There are 4 ways to turn a row about zero (a turn may also mirror it). The second row of each pair is the first, turned, with some noise. The first 40 pairs use one turn. New pairs use 3 turns, one after the other, and a turn may come again.
Some pairs, each with its turns in order after it:
[-15 -22   2  -7 -20  -2   1   2  -6]
[  9 -10  -9   7  24   4   1 -12 -10]
q_995

[ 22 -13   4   4  26  13 -15  10   1]
[-11  24   5 -12 -18  17   6 -18   2]
q_995

[-11   3  -2   5   6   4 -26 -11  -7]
[ -6 -14  -7  -9   5  16  14 -11  -9]
q_415

[-29 -14   5   1  -6   2  11  12  -3]
[ -3 -17 -10   3 -15   5 -20  17  -3]
q_415

[ -7   2   1   1  -4 -11  -9   1  29]
[ 22  -1 -12  -8  -2 -10  -4 -11  -9]
q_415

[ -5  19   8   3  29 -11   3  -1  -3]
[  0  -9  -6 -19 -26 -12  -8   4   9]
q_995

[ -5   9 -25  25   7 -17  -9   6   3]
[  6   6 -23   2  13  18  -6  12 -24]
q_148

[-16  -2  -2  -8  -4  -3   3   7  -9]
[  2   2  -3 -10  -8 -10   7   8  -2]
q_148

[-6 -2 -2 -4 -6  0 -4 12  8]
[-3 -8  9  8  3  5 -7 -8 -2]
q_995

[-6 16 -3 -3 -7 14 17 -3  4]
[  9   2   8  -8 -11  13  -7   2  19]
q_415

[-29  14  18  -8  22   5  10  -1   6]
[ 29 -11 -14  -7   0 -15  12 -13  18]
q_148

[ -7   0  -7 -21  -4   0   7   1   5]
[10  4 10 -7 -4 -8  1 14  9]
q_148

[ 0 -1 21  0 -1 22 -1 -4  0]
[ -9 -10  13   7  -2 -18 -10  -9  -3]
q_566

[ 15   5   0  12   8   4  -7  29 -20]
[-11  -1 -22  22  -4   6  -2   1 -25]
q_566

[16 -3 12  2  3  3 -3  6  3]
[ 7 14  5 -4 -3  1 -3 -7  7]
q_995

[-24 -29  -5  -5   7   2   5   3  29]
[ 39  -1  16   1 -20   1   1  -2 -14]
q_148

[  0   2  -2  -4  -3  20   5 -14   6]
[  0 -12   9  14  -1   3   6   7  12]
q_148

[ 7  1 16 -2 -4 16 -1 -5  6]
[ 6 11  4 -6 11  8 -4  0 14]
q_995

[ -1  -2  -5 -18   2   4   0   1  -5]
[-1  7 -2  1  4 13 -8  5 -6]
q_415

[  4 -10   5  -5   0  10  11  -6  -7]
[  5   0   1   3  -5  -9 -13 -12   5]
q_566

[  7 -28  -7  -1 -10   7  -8   0  15]
[11 14 13 18 22 -5  2 -5  6]
q_566

[ 4 -2  0 16  1  0  5  7 15]
[  3   1   1  12 -11  10   0   0   9]
q_995

[-11   0   0   0  -4  -4  -3 -10   6]
[ 7  1 -6 11 -6 -5  1  5 -1]
q_148

[ -8 -13   9 -26  29 -21  -3 -10  -3]
[ 20 -13   4 -18  -1 -31 -23  -6  -3]
q_148

[10  6  0 -9 10 13  0 -1 16]
[  2  15  -5   4   2   6  -7 -19   7]
q_415

[  8 -19  -1   1 -26   3  -3 -29   2]
[ 10   7  11  10 -25   8  27   6 -16]
q_415

[17 -3 -1 -2  3 16  5 -3  4]
[ -8  13   4   5   3  -9 -14  -2   1]
q_566

[  5 -20   6 -29  -8   3  19   5   4]
[ 18   3 -11  -1  16 -25 -16  -3  15]
q_566

[ 20   4  13  -4  -6   5  -7 -15  -1]
[  9  21   8 -10  12  -6  10   5  10]
q_995

[ 6 -2  6 -2 18 -3  2 -4 -3]
[ -4   7  -7 -13  -9  -6   3  -5   6]
q_995

[ -1  12   2 -10   0  -9   2  -3 -10]
[ 6 -2  5 -1 15  6  4  8  2]
q_415

[ -6  -1   9   1  -4  27 -12   2   7]
[ -1 -14   1   5 -21  11   8  -5  14]
q_148

[-14 -13   8   3  -3 -12 -18  -3 -29]
[ 15 -21  -2   2   1  15   9 -26 -12]
q_566

[  0  12  12 -12  -3   6   2   3  -2]
[ 4  6 -9 -2  5  6  0  7 16]
q_415

[  4  -4  -1   1  14  -7  -4 -10   0]
[ -1  13   2  -6  -3   0   8 -12   0]
q_566

[-26  -8 -15   3 -14   7  -5  10   4]
[ 12   3  -4  -3 -21   7  13  18  -9]
q_148

[ -8 -11   0  10   3 -29  -3   3  -3]
[25  4 -7 -2 -4 10 21 -3 -8]
q_566

[  0 -17  -7 -25  -2   3   9   3  -3]
[ -1  15   2  12  -1  10 -15  12 -12]
q_415

[-1 -1 18  7 -3 23 -5  2 22]
[-12  -4  24  10   3 -22   2   6  -2]
q_566

[  2 -17  14  -1   1 -13   1  -2  -1]
[ 11  -2  -7  -3   1  -6   8 -18   4]
q_995

New pairs, each followed by its turns in order:
[ -1   7 -14   0   3  27  -1 -16  -8]
[-21  13   4  10  17  -6 -10 -14   8]
q_995 q_148 q_995

[ 5  1  1  0  3  5  5 14  4]
[-1  7  6 -1 -8 -7  2 -9 -3]
q_415 q_995 q_148

[ 11  -8  -2  -7 -13   9 -10   2 -15]
[  0  -4  -8  13  -4   0 -12 -20   5]
q_995 q_415 q_415

[  8   6   0 -17   2   9  -3  -5  -7]
[-17   4   2  12   0   0  -7   4   9]
q_148 q_148 q_148

[-24 -10  15   0   2  -9  -5   0  14]
[  9 -10  -2  11  20   0  15  -4  15]
q_566 q_148 q_415

[  5   2  -2  -2   8 -24  -3  -7  21]
[  4   1 -14  -2  26   8  12   4   7]
q_566 q_566 q_566

[ 10  -8  -2   5  29   5 -15   4  15]
[  3   3  22   5 -15   8 -16 -24   3]
q_566 q_415 q_148

[ 10   5   2  -4   2  -6   3 -13   2]
[ 8 12 -2  0 -6  8 -8  3  0]
q_566 q_148 q_148

[  1  -4  12  -3 -25  -1  -7 -15  -1]
[  0  -4  11 -19  13   8  -4  18   5]
q_995 q_995 q_566

[ 4  8 16 -2  3 -2 -3  0  6]
[-12  -4   7   9   8 -10  -3   1   4]
q_148 q_415 q_148

[ -1  -3  -5  -7  -3  28 -20  -8 -25]
[ 18  -3 -13  -3  17   0   7   9  34]
q_566 q_566 q_995

[ -2  10 -14  13  -9   3  12   6   6]
[ -3   1  -9 -29  -3   5   1  -4  -5]
q_148 q_995 q_415

[  7   2   8   5   1  -1 -29 -15   1]
[ -4   6   8  16 -18 -19 -12   7  -5]
q_566 q_566 q_148

[  2   3 -15  -8  -2   5  -1   6 -18]
[  1  10  -4   5   7  16  -4 -12 -11]
q_566 q_148 q_995

[ -4  -6   8 -13  21   1   4  -7  -6]
[-21  -1   1  -2  -1  -4   1  -9  18]
q_995 q_566 q_995

[ -5   2  15  -3   5   0  -5  -6 -19]
[ 7 -7  5 -9 22 -4  0  4 -5]
q_566 q_995 q_148

[ -2  -1 -10  -2  11 -13 -20 -19   4]
[  5  23  -3  -5  23   3   2   8 -10]
q_995 q_566 q_566

[ -2 -15  -2  -2   7   1  -4  -1   3]
[ -7   0   5 -10   5   5   4   4   1]
q_415 q_995 q_148

[  3 -10   4  -7  10   6 -28  20   7]
[ 18 -14  -6  23  -5  -4  17  -6  12]
q_995 q_148 q_995

[  4 -27  -2  -8   2   1 -18 -10 -15]
[ -6  23 -20  -5  -2   1  16 -12   2]
q_148 q_566 q_995

[  1  -1 -13   3  12   3   6  -7  -1]
[ -2   7   2  -7  -9 -12  -2  -7   7]
q_566 q_148 q_415

[ -1  -8 -29  -3 -14  -8  16  16   2]
[ -2   6 -17  13 -17   5  24  -4  13]
q_566 q_995 q_148

[ -2   9  -3 -21  -1  -9  -9 -12  -6]
[ 17  -7  14  -3  -8  -3  -5 -12  -6]
q_148 q_995 q_566

[-20 -10   8 -29  -6   2  -1   0 -11]
[ -2 -14  -2  18  10 -19 -14  -4  22]
q_415 q_148 q_566

[  9   1  -1   6 -14   2   5   9  -1]
[  2   3 -15   6   4  -4   3   0   1]
q_415 q_566 q_566

[ -3  -4 -13 -29  -6  -7   2   2  -2]
[-13  -7  -5  -8  -1  -7  13   1  28]
q_415 q_415 q_566

[-17  25  18   1  -5  -2  -9 -12 -11]
[ 15  13 -22  12  16  13 -16   1  -1]
q_415 q_566 q_148

[  5  -4  15   2 -28   0  -8  -2   4]
[ -7   1   3 -24  10   6 -18  -2   0]
q_566 q_995 q_566

[  3 -13  -5   6  10  -1   1  10  -1]
[ -2  -6  11 -13  -3  -6   1  -1 -10]
q_415 q_415 q_148

[  3  -2 -13   2  -1  -8   1  -5   1]
[-8  7  7  1 -2 11  0  2 -2]
q_995 q_566 q_148

[ -1   3  -3  -5   2   0   1 -17   1]
[ 4 -7  0  5  4  4 14  1 -5]
q_995 q_995 q_995

[ -7  -1  12   1   2 -10   8  -6 -10]
[  1 -17   3  -5  -4  -2  10   4  -9]
q_566 q_148 q_566

[  5   5  14 -10   0 -29   5  -5   8]
[ -4 -16  16 -13  -3 -11 -11 -16  10]
q_566 q_148 q_995

[  3  15  29  -7   7  -1  -7  -2 -17]
[ 16  24 -10  12   8  18   8   5   5]
q_415 q_566 q_148

[  7 -12  -3   1   2   6 -16  22   4]
[  3   5 -25   4  12   7   1  11  -1]
q_415 q_148 q_566

[  9  -2  11   1   4 -20  -5   3   1]
[ -7   0   0 -10   1  -9  -6  -2 -17]
q_148 q_148 q_415

[  2   2  -5  -3   4   2  -2  -2 -14]
[-3  4 -2  5  7  2 -1 -6  9]
q_995 q_566 q_566

[  1  19   6  -1   3 -18  22  10 -29]
[ -8  29 -26 -10  12 -13   7  -7 -14]
q_148 q_148 q_566

[ -9  -1   2   0   9 -10   6   4  -5]
[-4 11  2 -9 -2  1  1  4  8]
q_995 q_566 q_995

[  0 -11   6   6 -12  -8  -6 -11  29]
[ 24  14  -5 -11   7  -6  16 -11 -10]
q_566 q_995 q_415

[-8 -3  6 13 19  6  2  2  5]
[ -2  12  -1   2  -8  12  11 -13   6]
q_995 q_148 q_148

[-23   1   7  -7   7  -6   6  20   1]
[  1   9 -10 -15  23  10  -6 -10  -9]
q_148 q_566 q_415

[-1  4 -1  3 -2 -2 29 -5 15]
[ 17  -1  -2 -23  12   9  -3 -13  -8]
q_995 q_415 q_566

[ 20  -2   1  -2   1   3 -16  -4   0]
[ 0  8 -5 -5 15  0 15  4 -9]
q_995 q_995 q_566

